The first 6 rows are patterns. Each new row is the sum of 2 different patterns, raised or lowered, with some noise. Before adding, each is slid sideways (what falls off one end comes back at the other) and multiplied by a number that may be negative. Names go in the order of the patterns.
Some rows, each with the names of its patterns after it:
[ -3  -4  16  11 -15   8  10 -19   7  21 -24  -7 -22  14  17  14   6 -11
  -7   6  -2   8 -13 -13  21  23  -2  -1 -17  11  -3 -23] => Kubig
[  5  -4   1 -22  17  -4 -14  11   7  21  -6   4   9  18 -11 -22  -9  -9
  22 -21  -4  18  -7 -20  -2  24  15 -20   4  -7   0 -14] => fusot
[  3  -5 -11 -11  -5 -20  -4  18  15  20   9  -4 -19  -6  18  13 -12   4
   9 -14   9  -9 -10  -9 -23 -23   6  22  -3  22 -19  11] => rabet
[-21  -5 -15   5 -22  -9  -9 -23 -17  10 -22  12 -22  11   8 -15  14  12
  -6  -7 -12   1 -20 -20  20   2   9  14 -10  12   1 -12] => kozem
[ 17  15  24 -14   9  13   1  17 -16  14 -15  14   9  21  14   8   4 -12
 -23  18 -17   8   6 -19   6  17  19   7  -5 -12   4  21] => Kobeb
[ 22  17 -13  -4   8  -2 -17  11  23 -17 -19 -17 -18  -5  -5   0 -19 -10
  -8   1  12 -13  14  -4 -18  20   8  22  -1  -3  -8 -23] => Rulog

New rows, each followed by the names of its patterns:
[-51 -13  -7   1  11 -29  -5 -27 -10   1 -20 -33 -46 -15 -30  -9  -8 -53
 -39 -51 -36  -9 -20 -11 -42 -48   0 -28 -20 -30 -13 -45] => Kobeb Rulog
[ -1   1   9  -9   7  -6   3   2   3  -3   2   4   4  12  13  17 -10 -15
  -1  -5  19 -17  -7  23   9 -11   0   7  16 -11  -8  -5] => Kubig fusot
[27 10 -2  5 11  4 26 18  4 13  3  4  1  3 19 -4  0 17  8  7 16 22 20 -6
 13  8 20 16 13  5  1 18] => Kubig Rulog
[  8 -50  -5 -26  -8 -20 -31  11   5 -34 -20 -32 -13 -44 -32   3 -13 -20
   8 -28 -13  -8 -23 -25 -25 -27  -6 -27 -31 -38 -44 -36] => fusot kozem
[ 25  -5   6  26   3 -15   7   2   8 -17  13  19  22  21  10  20   5   5
   2  -3  -3  -3  22  -1  -4   8  -3  -3 -15  13   1  15] => rabet Rulog
[  4   5 -17 -29  10   2 -29   4 -26  10  13  12  19  10 -16 -24  -4 -23
   5 -24   4  12   3   4 -11  19  -4 -36 -22 -26  -6   4] => Kubig rabet
[ -3 -16 -25 -13 -34  -6  -6 -41 -27 -26 -46   3 -33  -8 -29 -42 -40 -27
 -21   7 -50  -9  -2 -34 -19   1  -3 -38 -45 -31 -52 -40] => kozem Rulog
[  6  15   8   3   0  31  29 -21   4   0 -17  18 -11  -3   8   9  -4  19
  13  23  25   0  30  20  -9  17 -14  21 -17  -4  27   0] => rabet kozem
[  6   2 -18 -20 -13 -19 -11 -14 -28 -27 -15 -14 -12  -3 -26   5 -28 -23
 -15 -20 -11 -14 -26 -21 -11 -15  -3  10 -24 -21 -39 -11] => Kubig rabet
[-40 -37  -8   1   4  11 -30   7 -12   3 -23  -5 -19 -30 -20   3   6  14
  13   9 -35   3   8   5  -2  -5  -6 -31   0  -9  -4 -16] => rabet Kobeb
[ 23 -16  -9  14   6   7   4  31  -8  -6  30  23  33  33  12  12   5  30
  12   9  18  -1  27   2  10  32  -9  -3 -20   9   8  21] => kozem Rulog
[ 10  12  46  39  23  -6  27  21  -2  36  15  10 -18  11   5  26  21  19
  -1  -9 -18  30   5   8  29 -10   3  45  36  38   5  -3] => Kobeb Rulog
[  0   7 -19 -25 -28 -30 -28 -34  -7 -42 -21 -20 -27  -3 -18   5 -17 -35
  -7  -8  13  -9 -12 -10 -44   6   4 -27 -10 -20 -12 -40] => Kobeb Rulog
[ -4  26  40  -1 -24   0  23  21  -6  26  22  22  23   6  23  44  -2 -18
  28 -15  11  20  13  34   9   7   4  24  24  -2  -8  -6] => Kubig rabet
[  4  23  20  16  -2   2  11  26  13  27  24  -9  20  23  19  19  -2  23
   6  15   6  20  17  25   3  -1   0  20 -12  14  24   2] => fusot Kobeb
[-18 -14   1  -6  -7  13  16   6 -13 -24 -15 -12  -8   0  -2 -30 -16  -7
 -13 -18  -5 -23   9  -8  11   3  25  -6 -34   7 -19  11] => rabet kozem
[ -5 -16  -5  22   8  -4  -8 -18  -1  -3 -27  -5 -17  17   4 -24   8   8
 -11  -1  16 -21  -1 -28  -1   7   5  12 -24 -11   9  -9] => Kubig fusot
[  2 -10 -28  -6  12 -20 -22  26 -10  -7  -5  -7  -6   2   5   2 -11   9
  -5   9   3 -35 -16 -16  -4  21 -32 -10  -4  -2   0 -15] => Kubig Rulog
[ 29  20   0 -12  -5  29  19  -5   2   0  -2  -2  -5   4 -22 -25 -36   6
  21   4  35 -32  -3  11  -2 -14  -8   8 -24 -20  27  26] => rabet Rulog
[  0 -46 -15 -32 -28 -25   9 -27   3 -35  -9 -21 -18 -10   2 -16 -32 -23
  -3 -23 -29   4 -20  -3  12 -14   6   1 -35 -30 -12 -28] => kozem Kobeb
[  4 -19  -5 -22  -3 -13   2  11   4   5  -8 -21  -8 -20   8   3 -24  -2
   7  -5   1 -15 -20 -10  -9 -11   4  18 -17   9 -12   0] => rabet Kobeb
[-5 24 25  7 24 22 -1 12 48 32 32 21 30 19  0 32 23 34 24 -3 36 12  7 37
 14 -6 -7  3 29 37 48  2] => Kubig Rulog
[24 23 30 28 18 37 39 29 40 47 30 16 15 19 15 23 49 35 23 29 33 33 25 32
 16 32 29 36 33 39 22  5] => rabet kozem
[ -6  12 -20  -2   5 -14   7  -2   0  13   9 -10  -1  -3  14   4  -4 -13
  -1  14   4  -3  -7  13 -22  10  16  -7   1 -14   8   2] => Kubig Kobeb
[  4 -11  -6  -6  16   5   0  14  -2   1 -11   0  -7   2   4  -1  -9  -5
  15  12  -9  19  -4   4  18   5   9   6  -3  -6  10 -10] => rabet Kobeb
[  1 -12  18 -11   7  23 -18 -13 -10   8  -6  -5  -5   3   7  17  18  -7
  25   7 -11   5  25   8 -14 -11  10   4   1   3  20 -14] => fusot Rulog
[ 11  -6  -1  -5 -30   6 -19 -17 -24 -23 -19   1 -20 -14 -20 -35 -22   6
 -20   5 -18 -10   0 -16   1   5 -24  -9 -27  -4 -23 -17] => kozem Kobeb
[ 29   9  10  28  28   3  19  -2  21   1 -25  13 -11  23  30 -25   7  -5
 -10  15  30   5 -19 -28  29  24  10  12   9 -11  -9  18] => Kubig Rulog
[25 31 13 12 18 18 20 29 14 18 -9 26  6 32 17 -7 11  9  7 10 18 30  4 10
 34 10 20 16  6 20  4 22] => kozem Rulog
[  2  19   3  -7  -2   1 -14  -5  15   4   3  11  22  25  23 -11 -23  13
 -21  13   3  -5  -6  24  15  18  11  -5 -21 -13  -7  -3] => Kubig rabet
[ -4   3   2   6  -3 -17 -10 -10  16 -14  -7   6 -17  -4 -14 -13 -20 -12
 -18  10   3   2  12 -20  11 -12 -24   6   4  -9 -12 -20] => Kubig fusot
[-18 -28 -50 -45 -58 -28 -37 -40 -54 -27 -16 -23 -18 -55  -8 -31 -54 -17
 -12 -20 -50 -46 -20 -46 -15 -24 -26 -37 -24 -34 -23 -41] => fusot Rulog
[  5   1   3  30  17 -13   5  24  19  -7   9  23 -14 -22   6 -11  -2   7
   1   5  -7  15   4  18 -14  16   4  -8  40  36  21  23] => Kobeb Rulog
[  1   9 -24   1  13  13  18 -25   3  -5   9   1  25   5  11   8  -4  -6
  29 -20  -9   6 -31  16   7  13   8   1  -4   6  29  15] => rabet Kobeb
[-34 -49 -35 -37 -26 -16 -10 -28 -19 -36  -8 -22 -22 -16 -26 -35 -22 -42
  -9 -52 -43 -32 -43 -42 -26 -19 -33 -41 -11 -17 -53 -35] => kozem Rulog
[-10  -6   1  12   2  -2  28   6 -10  -5 -20  -1   5  13  -2 -15 -16  14
 -10  -9  11 -17   1  15   0  27  13  -1 -15  -1 -13  23] => rabet kozem
[62 23 19 13 16 37 26 30 27 23 19 46 46 32 40 24 15 48 45 54 31 32 25 21
 58 39 15 31 41 39 17 44] => Kubig Rulog
[ -7  -3   8   7  31 -25 -14  12  18 -19   4  25 -18 -26   3  23  13  10
  -8  12  14  24  15  -8  13  -8   0  -9  16  18 -36 -17] => fusot Rulog
[  0  -7  -2 -20  13 -21 -17   5  -8 -30 -33 -17  -7 -11 -18   2   2  -6
   0 -32  13 -14 -35   7  19 -10 -32 -34  12 -16 -18 -12] => Kubig fusot
[ -7   1  13 -14   8  -1   9  -1   4  21 -29   7  15   5   2   0  41 -10
   2  16  22  12  17   8  12  20  48   6  33   4  -6  41] => Kobeb Rulog
[  4  14  22  18  -7  11   9 -13   5  11   1   1 -12  13  12  17  18  12
   8  27  18  26  36  14 -15  23 -16  33  -8   0  21   2] => rabet kozem
[  6   2   8   0  -1   6  -2  -8   5   5 -15  20  -2   4  -4 -16   4  -7
 -17 -10 -10   1  -4  18   9 -34 -17 -21 -31  12 -20 -13] => kozem Kobeb
[49 24 27 35 23 31 26 23 36 10 33 28 23 41 34 50 34 23 34 36 17 21 17 24
 48 27 29 47 23 27 32 46] => fusot kozem
[29 49 24 35 -2 34 23 12  8 -1 28 24 22 11 27 17 22 25 -4 31  9 18 40 27
 24 -1 18 22 19 10 22  4] => Kubig fusot
[ -7  -8  -7   8 -10  14  -6 -15  -8 -20   0 -12  -2  16 -23  -1  -8  -6
  12 -10  -6  -9 -19  -3  -2 -14 -14 -21 -15 -16  12  -8] => kozem Kobeb
[ 20  29  25  57  14  15  22  27   2 -17  13  21  47  28  -9  15  20 -16
  39  35 -10  14 -14  48  25  47  16   3  -2  14  14  26] => Kubig Kobeb
